The same things were measured in two ways. Each way mixes the same 6 hidden numbers, adds some noise and spreads widely along 3 directions of its own, which tell nothing about the thing.
Some things both ways: the first way, then the second way.
[38.9 18.9  0.6  8.3 -3.1 13.4 16.7 18.1  6.1]
[ -5.0  -2.8   2.8  14.4   8.3 -12.4   7.5  19.3 -17.5  22.5  22.8]

[ 21.1  21.4 -16.6  -1.5  10.1   3.0   8.1 -13.1  12.7]
[-14.3  -3.8  -8.2  -1.5  19.6 -11.4 -10.6  -4.8 -29.3  12.1  -4.0]

[ 34.4   6.5  -7.5 -17.3   7.4   2.1  -8.9   9.9   9.5]
[-12.2 -22.7   0.8 -27.7 -33.5 -14.4  -9.8  30.9  21.3 -24.5 -22.8]

[ 10.4  27.5  -6.1  -8.1  30.1 -13.6 -12.9  19.9  15.9]
[-11.3  -6.8  -8.9   0.5   6.9   4.3  -5.6  -5.1 -12.8   7.9 -16.8]

[ 16.7  16.0  18.4  10.4   7.5  19.8  26.1 -48.6 -27.4]
[-21.6  11.6  -6.1 -13.7   0.7   5.2  -2.8   1.5   3.1 -45.9  -5.2]

[ -2.1  19.5  -8.9  11.5 -26.6   1.1  10.1   4.0  -8.9]
[-24.5   8.4  10.1 -14.1  11.6 -21.0   3.7  -2.1 -43.4  -2.8  14.6]

[ -2.5  28.5  -1.9  28.3   5.8   0.0  10.4  -6.5 -24.5]
[-31.3   7.7   2.9  10.5  32.3  22.6   0.6 -10.2 -38.5  -6.6  -2.5]

[ -2.4  60.6  -9.2 -13.9  27.1 -23.5 -18.0 -12.5 -33.1]
[-12.1  -2.7 -19.1   4.8  16.8  23.1  -1.2  11.7   5.7  -9.4 -22.2]

[ 47.0  -2.6   4.5   7.5  -2.2  27.8  20.3 -24.0  32.2]
[-18.1  -8.2   6.8  12.7  -6.4 -14.5  -7.1  31.4   4.8  -1.3  14.5]

[ 20.5  18.9  -3.1   9.4  14.0  19.8  15.4 -56.6 -25.2]
[-16.4  10.6 -16.8  16.1  25.9 -36.5 -13.9  26.2  -2.0  -6.3  26.7]

[-1.1 -1.4  6.1  6.6  3.6 -3.5  6.7  4.6 -1.1]
[-23.3   5.4   7.2 -17.2   0.5 -10.6   1.9   8.6 -21.7 -15.7   1.3]

[ -4.3   9.7  12.0 -39.7   5.5   9.6  -2.6  -1.3   7.5]
[  2.0   9.9 -13.6 -29.5 -15.6  -3.7  15.7   4.0 -19.1  -9.9 -18.8]

[  4.4  40.2  13.9   8.1  16.5 -23.1  10.8  -8.9 -15.3]
[-11.8  18.3 -11.2  10.2  28.3 -10.4  11.9   0.4  -8.6  22.6  10.6]

[11.6 33.8 32.8  3.0 22.6  8.7 39.4 31.0 33.8]
[  6.5  13.1  -4.9   8.4  26.9  22.7  28.3 -20.5 -31.1  23.0  13.6]

[ -4.4  13.6  32.3 -13.1   3.9  -8.4  24.5 -32.5  35.9]
[-11.0  18.3   2.4 -18.1  -0.8  -1.1  16.5 -14.6   5.5 -16.8  -6.5]

[ 34.0  44.7  -4.8   5.5  -8.7 -35.1   3.9   5.7  22.4]
[  6.3   0.5  -1.4  -4.6  11.4 -26.1  11.7  -9.4 -11.3  34.1  15.1]

Other things, the second way, with their names:
(323): [-15.3  -8.8   8.9  -4.0   7.7  -7.6  -5.6 -25.3 -17.4  39.5 -22.7]
(24): [-21.9  11.4   2.4  -2.7   5.2 -13.7   1.8   7.3 -19.9  -8.2  -1.9]
(237): [-31.2   6.1   6.7  16.5  21.0   7.2  13.5  28.9 -20.5   0.7   8.3]
(379): [-26.8  -3.6  11.8   0.1   7.1 -19.6  -3.5  20.5 -26.6  12.1   3.1]
(15): [-13.1  14.5  11.6 -32.1 -20.5 -31.6  13.2  -8.5 -15.1  -4.1  -2.6]
(241): [-12.2   4.4   8.0 -32.9 -22.7 -28.5  13.4  14.1 -42.0   3.8  -2.6]
(243): [ -4.1  21.4  -0.1   0.7  18.9 -14.4  18.4   0.3 -24.8  -2.2  36.7]
(339): [  6.4  16.0 -15.2 -10.1 -12.5   5.8   9.0  10.6   0.2 -36.0   4.7]
(48): [  8.5  -3.5 -12.5   4.0  25.7 -14.2   7.6  -5.7 -23.9  34.9  11.5]
(311): [ 13.2   4.4 -10.0   2.5  -7.4  -9.1   5.2   9.6  30.3 -11.3  11.3]
(209): [  1.7  14.7 -11.0  -6.1   6.7  13.6   7.4 -10.2 -16.0   1.3 -13.7]
(365): [  7.6  15.6 -17.9 -18.6 -27.5  -1.0  14.8  22.8   1.7 -38.0   4.5]
(210): [  5.1   2.3 -17.0  -1.8  -7.3 -22.7  -3.2  19.1   0.7 -10.9   4.2]
(56): [-11.7   7.9  -2.6  -3.3  21.3   6.6   8.6 -18.4  12.4   2.3 -17.5]
(355): [ -6.8  -0.3 -10.8 -21.5  -5.8   0.9   5.0  -1.1 -19.3  -9.4  -9.3]
(290): [-12.5  12.1   7.1 -18.0 -10.0  25.9   2.9 -15.9 -21.3 -29.2 -24.9]
(294): [-15.2  12.5   7.3  -9.7   1.9 -29.3  23.6   6.8 -17.7  18.1  18.9]
(118): [-16.6  -0.6  14.9  -6.5 -19.1 -27.9   3.9  13.7  -0.4  16.4   5.2]
(313): [ -2.3  -6.0  -9.3   3.8   8.8   6.1   6.9   4.9 -24.4  31.9 -12.8]
(117): [  9.6   3.7 -10.2  -4.3 -12.4   6.1  21.6  15.6  17.4  -0.2  -1.2]
(256): [  5.2  10.9  -0.2   1.6 -10.6 -18.6   0.3   8.7  17.3 -14.3  18.3]
(20): [ -5.1   9.6   3.0  14.6  -6.8 -39.8   7.7  35.7  11.5  10.1  39.4]
(179): [ -6.8  19.7 -24.1 -22.7   9.4  -6.4  -2.7  -5.5 -22.5 -28.5 -14.2]
(77): [-12.2  -1.2   3.5 -21.3 -25.1  22.6  -5.1 -18.2  -1.3 -14.4 -49.8]
(319): [-10.8  -2.5  -3.6  15.5  29.1  -0.3  -5.1   4.1 -22.2  11.0   8.5]
(26): [-31.3   4.9   0.6  -0.2  20.0  21.1 -10.5  -8.0  -5.0 -22.8 -20.6]
(250): [-13.3  21.7   5.5 -22.9 -15.1 -13.4   7.5  -0.7  11.4 -29.5  -7.6]
(203): [  1.3  11.2  -6.0   8.2  11.4 -31.8  -4.3   4.7  25.9  -4.5  28.6]
(327): [-19.4   5.7   0.1  -1.6  -4.8   0.6  -9.7  10.2  14.1 -39.4   0.4]

Some of these things the first way, each followed by its name:
[13.9 12.4 30.5  7.6 -7.7 35.8 45.0 -8.9 20.7]	(243)
[ 12.2 -13.2  -1.8  -6.2 -12.8   3.4  -3.0  12.2 -22.6]	(241)
[ 10.1  -4.8 -16.7   8.4  -1.3  -4.8 -10.2  17.4  13.6]	(379)
[ 45.2   4.8   4.2  13.1 -19.6  15.9  10.8 -20.4  23.5]	(20)
[  6.1  39.2  20.7   0.0  23.2 -31.8  21.3 -32.2  16.9]	(56)
[ 26.9  33.5 -14.6  -6.1  21.4 -17.5 -12.1  24.4 -24.7]	(313)
[ 18.3  12.9   9.1  -3.5 -26.8  -3.9  21.8  -8.5  32.1]	(294)
[ 34.3 -23.2   4.9   6.1   4.6  -1.3   5.9  -2.9  56.9]	(118)
[ 26.1  21.7 -23.2  -2.0   5.9 -53.4 -11.3   8.7  33.9]	(323)
[ 22.3  52.8 -16.6  -3.0   0.8  -6.7  -0.8  37.0  26.0]	(48)
[-13.3  22.9  12.2  -8.5  38.6  -8.6   7.8 -23.5 -56.0]	(179)
[ -4.5  13.1  15.0  11.1  39.8 -21.3  10.8 -18.5   3.4]	(26)
[ 14.7  -8.2  34.7 -28.1  28.5  56.8  26.4 -12.4   0.5]	(365)
[22.5 32.3 -7.0 14.9 14.9  7.2 14.4 13.7 19.6]	(319)
